The rows come from 4 hidden closed curves, with some noise, and rows from the same curve form a group. Each curve winds through 6 dimensions. The rows are also pushed far along 5 directions, which tell nothing about the answers.
(in the rows, 128 means zero)
Some rows, each with its group after it:
[107 112 125 102 137 159 152 129  93 135 116  61 108 111 156 196]	noro
[115 154 147 136 102 170 145 101 141 160 164 126 129 121  91 176]	keron
[129  69 103 133 135 170 122 128  79 142 156  92 125  72 158 145]	noro
[169 120 147 109 150 119 122 140 131 121  80 109 116 140 107 114]	Voni
[121 128 141 101 149 106  95 149  87  58 101 149 123 116 181 100]	keron
[ 63 146  85 126  61 148 175  65 149 158 192 189 151 131  88 162]	keron
[161 115 153 156 129 148 142 137 134 107 119  95 123 148 112 152]	noro
[126 113 118 128 161 123  88 168  71  88 127 105 112  95 208 112]	keron
[ 92 143 115 102 155 107 110 127 103  94 128 140 117 131 149 124]	keron
[134 116 106 173 110 151 134 145 135 140 125 162 126 116 142  99]	Voni
[153  97 128 164 120 148 115 151 104 157 155  75 108 119 140 131]	Voni
[ 96 133 136  89  83 164 143 114 163 139  63 175 100 168  83 104]	noro
[140 110 115 120 113 130 132 131 118 121 111 130 120 132 127 109]	noro
[130 137 147 120 145 107 123 119 114 128 138 126 139 117 127 136]	noro
[168  76 116 180 135 130 132 155  66 128 165  56 118 101 168 145]	Voni
[177 121 131 173 135 135 129 133 119 120 166 111 143 107 126 137]	keron
[132 117  96 139 130  74 128 112 114 103 177 154 166 123 128 106]	Meku
[ 86 114 108 122  80 168 148 101 141 202 135 152 105 120 100 130]	Meku
[125 104 127 136 109 160 110 131 150 140 116 169 123 128 111  81]	noro
[155 182 160 141 174  73 109 117 124  83 196 123 180 110 136 164]	keron
[113 153 103 108 176  71 100 112  73  48 201 132 165  93 175 154]	keron
[128 139 154  92 165 136 163  89  76 121 147  57 133  89 119 245]	keron
[ 73 156 127  92 149  82 127  94 103 128 159 149 141 113 142 155]	Meku
[133 133 140 115 127 136 126 123 159 151 124 112 129 149  96 134]	noro
[142 151 109 111 136  73 112 127 151 103 137 159 153 152 115  91]	Voni
[109 125  74 146 139  67 143 101  85  94 208 153 173  96 164 140]	noro
[ 78 108 122 105 132 163 149 107 102 136  84 137  93 115 134 163]	Voni
[138 142 123 127 105 128 112 134 161 121 134 145 129 147 121 107]	Meku
[157 141 153 130 151 137 131 116 115 116 143 107 138 108 111 166]	keron
[145 147 132 152 148  87 128 140 148 112 125 126 136 152 133 121]	Meku
[112 144 135 127 128 141 142 135 126 119 105 126 119 125 151 151]	noro
[102 144 127 127 140 134 133 137 141 122  77 175 119 125 145 115]	Voni
[173 163 155 161 116 123 138 144 221 161 113 122 146 184  67 112]	Meku
[ 59 179 150  81 146 121 149  79 118 138 142 146 137 110 119 204]	Voni
[ 91  97 106 132  98 153 154 115 116 127 120 141 112 141 123 132]	noro
[105 155 134  93 135 100 134  97 119 114 141 150 146 123 117 148]	noro
[135 120 112 146 130 111 155 114 126 145 142 116 142 126 117 145]	keron
[ 95 103 108  97  86 191 130 111 116 161 123 136  97 112 118 140]	Voni
[159 119 137 164 142 114 124 146  79  81 165  94 140 107 171 147]	keron
[153  92 134 125 154 138 104 151 131 127  89 112 118 127 128  93]	noro
[132  97 113 123 106 143 106 140  97 113 130 138 114 109 158  95]	Meku
[159 107 119 159 129  99 134 138 118 128 144 105 135 141 123 113]	keron
[ 74 156 118 116 140 122 133 117 109 121 152 137 131 112 162 165]	keron
[153 123 117 193 134  90 130 120 118 114 207 113 152 135 123 145]	Voni
[ 97 125 125  96  92 164 119 123 155 147  85 160  92 160  95 104]	Voni
[126 141 126 150 121 125 150 128 150 147 135 108 126 148 122 156]	Meku
[105 119 112 105 127 122 141 101 121 147 134 150 146 107 116 131]	Meku
[136 117 128 134 146 125 128 126 104 138 152 114 149  88 148 143]	Meku
[143 132 114 112 106 133 135 122 158 145 118 133 129 146  92 115]	Voni
[107 162 158 106 133 107 140 101 139 152 133 121 125 145  96 166]	Meku
[169 115 126 146  91 122  88 163 164 128 114 151 113 173 111  36]	Meku
[145 124 131 137 150 113 129 143 115 116 117  97 123 124 150 142]	Meku
[ 94 115 125  74 134 160 132 122 100 136  57 156 102  94 148 122]	noro
[141 136 111 133 111 129 126 147 154 144 121 128 127 145 126 103]	Voni
[103 100  88 143  69 198 154 143 136 158  83 164  95 122 142  96]	Voni
[ 72 146 134  49 185 115 110 117  62  55  98 142 127  66 212 178]	Meku

New rows, each followed by its group:
[119 164 108 162 143  80  95 143 145  79 162 184 148 148 147  78]	keron
[ 94 137 109 107 118 143 153  99 162 170 117 160 143 121 101 139]	Meku
[120 180 140 140 149  77 121 115 139  92 180 131 147 161 111 148]	keron
[199 115 129 203 118 126  97 168 114 121 202  70 127 142 130 103]	keron
[155 151 128 124 140  70 131 133 133 101 143 121 150 156 114 117]	Voni
[145 117 138 104 160 136 112 142 139 110  67 132 121 126 129 109]	noro
[151 139 145 138 165  92  73 167  99  86 149 120 138 109 186  94]	keron
[ 89 157 116  93 155 119 111 118 123  79 108 175 123 128 138 122]	keron
[146 144 164 156 102 184 137 135 150 155 133  92  99 156  85 157]	keron
[112 150 133 113 117 110 138 120 149 119 117 153 141 145 125 127]	keron
[111 129 137 106 161 134 102 144  71  88 123  99 103 107 173 144]	keron
[137 130 143 143 146  96 136 126 110 116 134 112 129 130 132 144]	Meku
[159 119 137 143  90 165 118 130 158 166 132 131 115 142  81 103]	Voni
[ 94 157 142 137 123 119 167 100 137 132 139 121 124 157 100 188]	Voni
[ 83 129  99 129 134 102 118 121 138  79 112 224 144 132 149  75]	noro
[ 90  99  78 118 107 170 158 114 120 156 125 130 119 102 140 152]	noro
[172 141 150 167 118 164 160 104 141 150 179  90 144 115  76 192]	keron
[171 113 142 157 150  94 106 160 118 125 114 105 117 136 141  91]	Meku
[ 72 129  89 110 133 129 127 112  92 111 152 149 120 111 156 139]	keron
[127 104 125 148 111 170 149 130  96 123 119 120 109 107 141 144]	keron
[153 121 146 113 166 124 127 131  73 106 127  76 131  81 165 172]	noro
[ 96 149 157  98 135 157 144  96 116 160 138 100 118 108 110 208]	Voni
[ 93 151  97 103 126  83 136  95 125 109 181 158 169 119 139 147]	keron
[ 78 170 138 135 104 166 154  97 134 144 165 144 123 127 112 188]	keron
[109 118 107 104 123 193 135 121 105 126 117 120 111  86 151 167]	keron
[148 123 127 136 119 133 116 122 109 123 172 118 135 101 137 140]	Meku
[118 173 174 100 135  96 151  93 150 111 134 111 140 176  72 182]	noro
[167  93 127 135 148 133 106 165  96 118  85 116 114 100 167  83]	noro
[136 148 131 134 137 144 121 129 130 104 137 122 122 134 118 145]	keron
[115 165 177  94 115 175 178 100 120 146 109  84 113 125  96 228]	Voni
[141 102  96 151  85 140 148 121 155 166 149 136 140 142  94 101]	Meku
[136 117 127  97 174 111  99 145 123  88  76 145 129 114 154  95]	noro
[136 108 113 165 131 113 137 133 134 143 121 148 133 133 122  91]	noro
[171  78 122 119 109 178  95 160 102 164 120  74  91 101 148 105]	Meku
[147 114  92 198  85 109 129 130 126 137 236 111 147 146 127 124]	Voni
[144 141 105 145 128 104 129 119 146 130 176 115 146 150 103 133]	keron
[148 151 128 126 162 109 110 135 117  80 155 109 147 111 153 151]	keron
[103 114  98 136 108 133 122 139 130 157 130 140 109 141 132  90]	keron
[110 136 123 141 139 121  95 147  94  98 158 145 128 108 177 109]	keron
[120 114 128 129 149 121 105 122 108 106 159 138 149 102 144 124]	noro
[ 89  94  90 131 107 155 154 126 107 145  98 157 114 104 159 118]	keron
[101  91  91 145 110 114 124 135 116 103 122 170 123 147 147  72]	noro
[129 111 127 125 128 139 104 147  93 135 140 100 106 118 151 114]	keron
[123 108 130 118 119 177 137 117  89 154 136 109 115  80 137 165]	Voni
[190  92 120 122 149 127  88 178 118 119  96  76 107 134 142  77]	keron
[163 129 121 145 171  69 113 138 114  99 153 123 163 109 155 115]	keron
[138 108 111 173  83 143 159 132 159 168 125 137 125 151 105 108]	keron
[128 103 129 116  98 162 130 127 102 167 143  80 100 118 127 150]	Meku
[137 178 174 130 107 132 127 140 197 145  88 147 118 188  82 110]	noro
[101 154 141  81 122 151 132 116 149 113  80 165 124 128 124 140]	keron
[151 122 128 155 135 130 100 153 101 109 156  94 113 130 145 113]	keron
[103 120 122 106 116 146 149 118 112  97 103 136 117 132 136 148]	noro
[138 106 100 144 108 147 122 155 159 157 110 140 131 134 134  76]	Meku
[144 173 184  71 161 115 112 122 133  74  95 110 128 148 107 165]	keron
[170 121 121 119 155  79 101 157 135  86 113 114 144 148 143  85]	Meku
[133 126 134 126 129 147 145 125 128 143  97 132 121 112 125 136]	noro
[133 139 157 128 120 179 166 133 117 140  93  92 105 119 129 188]	Voni
[100 140 128 107  82 160 144 104 149 147 129 145 114 146  98 147]	Meku
[ 98 143 104 103 143 107 123 116 125 111 130 141 127 135 129 131]	keron
[138 110 129 112 156 104  99 172 122 101  69 110 106 149 166  82]	noro
[153  77 112 170 112 182 146 131 127 154 140 105 124 109 116 137]	noro
[108 122 146 111 148 154 151 112  75 128 138  95 133  73 159 200]	Meku
[137 145 144  85 144 147 125 134 130 112  90  97 115 127 132 166]	Voni
